There are 4 ways to turn a row about zero (a turn may also mirror it). The second row of each pair is the first, turned, with some noise. The first 36 pairs use one turn. New pairs use 2 turns, one after the other, and a turn may come again.
In the rows, zero is written as 128.
Known pairs, each followed by its turns in order:
[165 178  79 122 121 120 122 128]
[ 80 178 108 124 127 126 160 102]
Q346

[164 101  84 125 143 146 145  75]
[118 100 130 156 144 130 145 202]
Q7

[125 120 114  98  72 131 141 149]
[135 119 164 101 157 108 161 109]
Q7

[114 123 156 121 135 123 133 126]
[142 107 117 128 119 132 118 143]
Q346

[ 95 111  98 111 139 141  48 135]
[135 155 157  96 116  60 153 102]
Q935

[ 89 176 136 131 124 110  98  88]
[111 146  94 130  82 148  87 156]
Q664

[114 130 128 104 104  91 128 123]
[113 153 126 136 136 163 132 149]
Q664

[113  97 166 165 121 108  89  48]
[116  87 154 106  52 162 124 175]
Q664

[154 101 138 132 110  71 139 152]
[110 139 159 143 113 167 148 173]
Q935

[188 118 142 123 121 122 141 118]
[ 96 116 152 159 149 163 125 126]
Q935

[147 144 142 137 181 122 136 182]
[143 131  64 111  93 144 143 112]
Q7

[193 114  51 117 141 106 143 117]
[105 108 194 126 185 117  91 166]
Q935

[116 100 143 134 102  48 163  94]
[116 165 140  79 191 143  92 156]
Q7

[121 130 135 119 129  81 130 179]
[142 141 104 149 174 131 143 165]
Q664

[116  48 164 147 131 118 136  86]
[ 96 205 145 146 154 144 125 168]
Q7

[113  93 139 133  74  92 130 138]
[141 171 162  96 169 114 125 120]
Q7

[144 208 134 134 177 138 155 131]
[101 164 107 104  74 102 161 173]
Q346

[152  91 130  81 133 103 142 188]
[142 143 115  73 125 163  73 101]
Q346

[154 186 120  97 125 126 117 157]
[113 143 138  75 156 161 119 104]
Q935

[141  90  87  97  82 129 105 132]
[150 166 189 150 138 153 124 118]
Q664

[123 110 146 141 139 132 116 110]
[120 151 132 148 126 134 117 139]
Q7

[ 48 200 147 156  84 122 128 123]
[152 126 112 217  59  91 149 119]
Q346

[138 123 101 109 156 133 112 130]
[109 125 140 109 153  98 130 125]
Q935

[123 126 104 106 118 133 115 117]
[131 150 144 132 129 141 106 121]
Q664

[107 155 154  48 127 134 115 121]
[148  83  65 103  95 135 149 107]
Q346

[128 124 146 138 172  79 175 120]
[125 151  95 126 131 126  86 190]
Q346

[122 165 120 125 136 113 111  93]
[151  93 135  96 134 129 139 112]
Q935

[118 186 124  98 154 132 144 110]
[124  92  98  75 144 138 115 114]
Q935

[130  88  93  78 119 111  98 134]
[ 89 133 182 107 105  91 126 137]
Q935

[110 112 129 116 130 151 152 133]
[139 135 126  97 137 136 140 102]
Q664

[121 113 128  48  71 140 130 146]
[176 115  95 108 130 158 137  58]
Q346

[127 181 163 136 157 129 156 124]
[109 107  99 124 118 180 109  98]
Q7

[124 115 112 105 126 110 119 158]
[146 150 135 140 164 135 126 140]
Q664

[109  92 124 113 126 137 170 133]
[139 124 132  97 157 155 154 104]
Q664

[117  63  60 154 130 173 173  91]
[123 124 184 135 105 141 169 224]
Q7

[105 118 171 137 120 131 107  82]
[138  75 128 165 134 136 141 156]
Q346

New pairs, each followed by its turns in order:
[ 48 132  78 119 143 165 164 127]
[108 154 113 142  31 157 119 111]
Q7 Q935

[155 172 116 128 124 114 104 184]
[ 82  80 110 142 106 141 134  95]
Q935 Q7

[202 129  87 128 109 147 141 163]
[141 128  93 105 148 153 182 182]
Q7 Q7

[139 146 134 157 126 146 148 118]
[141 127 122 107 128 156 134 103]
Q346 Q7

[145 121 115 127 184 104 137  97]
[163 142 105 125 175 132  95 137]
Q346 Q664

[136 166 166  86 202 108  80 113]
[173 184 109 147 171 133  93 193]
Q664 Q664

[145 153 194 122  48 100 164 136]
[130 173 206 123 119 140 203 117]
Q346 Q346

[125 113 105 127 141 133 176 131]
[ 96 150 105 124 107 129 100 134]
Q7 Q935

[187 121  92 167 122 144 112  74]
[ 82 138 111 101  71 186 126 117]
Q346 Q7

[110 173 120  48 106 104 102 109]
[135 106 150  84 129 186  97 191]
Q7 Q664

[121 173 195 100 133 116 125 155]
[125 178  83 127 100  92 103  98]
Q664 Q346

[116 155 128 125 141 162 100 124]
[151 151 159 136 149 134 113 138]
Q7 Q7

[145 160 132 107 145 142  94 128]
[138  95 147 141 112 165 122 130]
Q7 Q664

[178 142 127 117 199 110 141  85]
[ 80 181 107 107  90 127 152 179]
Q935 Q7

[141 147 112  82  56 125  76 112]
[163 115 141 145 115 179  92  54]
Q664 Q7

[135 115 138 147 139 171 144 153]
[113 124 117 142 115 127 159  81]
Q7 Q664

[121 156  72 124 119 145 157 142]
[132 140 167 108 150 142 177 132]
Q7 Q664

[122 190 139 144 121 137 108 119]
[177 145 167 108 117 133 115 138]
Q664 Q935

[125 125  48 140 105 147 115 123]
[118  96 150 136  54  99 121 135]
Q664 Q664

[120 208 137 165 102 128 106 115]
[200 157 168 122 115 130  99 141]
Q664 Q935

[169 110 128  83  96 130 151  81]
[176 125 150  95  77 144 143 159]
Q935 Q664

[ 48 152 140 128 147  93 161 104]
[ 73 182 148 155 149 140  83  96]
Q346 Q346

[127 105  82 135  69 128  77 166]
[ 75 159  92 144  92  93 151 168]
Q935 Q664

[109 132 163 129  84 176 129 120]
[114 122 129 191 136 160 106 128]
Q346 Q935

[106  90 122 118 123  76  92 132]
[172 149 115 143  96 167 109 133]
Q935 Q346

[111 111 173 146 140 105 122  89]
[149 145  95 134  94 100  91 134]
Q7 Q664

[103 119 121 150  97 172 118 112]
[139 110 155 156 175 139 135 120]
Q664 Q7

[156 101 155 115 112 131 125 180]
[127 108 164 126  90 157 106  98]
Q935 Q7

[135 156  86 145 132 110 170 120]
[123 138 154 153  91 127 113 170]
Q664 Q7

[139 118 133 161 115 162 120 117]
[118 116 112 104 127 115 166 136]
Q346 Q664

[ 95  82 114 145 203 137 131 151]
[154 120  99  43 113 126 106 143]
Q935 Q7

[118 156 204 169  98 198  91 167]
[144  36 162 168 135 174  94 170]
Q935 Q7

[168 121 107 129 131 206 118 159]
[ 59  99 141 136 113 146 132 177]
Q664 Q664

[137 144 123 118 131 196 131  95]
[106 120 160 138 176 113  84 118]
Q664 Q7

[186  97  94 128  73 131 126 159]
[111  84 150 154  58 132 142 153]
Q935 Q346

[ 94 132 129 113  93 117  55 150]
[ 94 167 155 125  69 161 144 110]
Q664 Q346

[113 148  94 139 126 141 141 138]
[128 142 157 122 132 128 162 133]
Q7 Q664

[165 116 123 182 138 122 128 155]
[133 143 152 133 166 145  82 158]
Q664 Q346

[ 94  79 107 141 149 132 119 128]
[ 77 131 145 153 145 124 132  97]
Q664 Q935

[130 133 146 150 160 127  84  57]
[145 144 123 122 189 151 109 183]
Q935 Q346

[176 143 208 119  89 139 151 167]
[ 93 113  60 137 176 182 157 112]
Q664 Q664

[135  98 132 102 102  91 115 156]
[128 114  90 118 146  81 144 120]
Q664 Q664

[134 117 123  48 154 120 143 176]
[123  86 128  91  92 113  89 190]
Q7 Q935

[137 136 146 143 177  94 121 141]
[129 117 107 105 174 124 135  93]
Q935 Q664

[ 93 140 128 127 130 140 142 154]
[128 135 153  92 138 132 108 126]
Q935 Q935

[130 121 122 140 114 134 204 154]
[154  78  86 141 144 136 126  94]
Q346 Q7

[125 113  93 137 106 149 149 156]
[ 92  89 142 124 111 115 122 112]
Q664 Q664

[119 104 142 102 123 157 121  57]
[138 107 134 175 187 146 105 135]
Q935 Q346

[135 130 156 172 150 171 102 170]
[122 171 155 162 139 143 184 129]
Q7 Q346

[121 100 117 151 111 156 142 148]
[133 143 126 119 153 160 150 156]
Q664 Q346

[ 94 130 114 113 100 128 160 109]
[160  83 115 115 109 136 116 140]
Q7 Q346

[114  90 128 124 180 139 126 119]
[154 118 162  87 111 125 123 101]
Q7 Q7

[130 131 144 126 125 143 111 133]
[116 116 120 134 109 136 126 124]
Q7 Q664

[ 78 103 133 208  90 130 143 163]
[220  82 106 135 142 151 132 110]
Q935 Q7

[108 122 110 120 117 100 117 107]
[136 128 136 156 103 125 145 108]
Q664 Q7

[108 161  82 110 116 139 126 125]
[122 157  91 160 150 121 137 150]
Q346 Q346

[161 125 131 134 111  96 138 114]
[141 147  92 149 112 122 132 143]
Q664 Q935

[136  80 106 143 123 113 175 110]
[176 179 119 119 109 122 131 111]
Q935 Q7

[128 143 130  71 199 132 154 139]
[166 150 126 122 147 204 118 102]
Q7 Q664

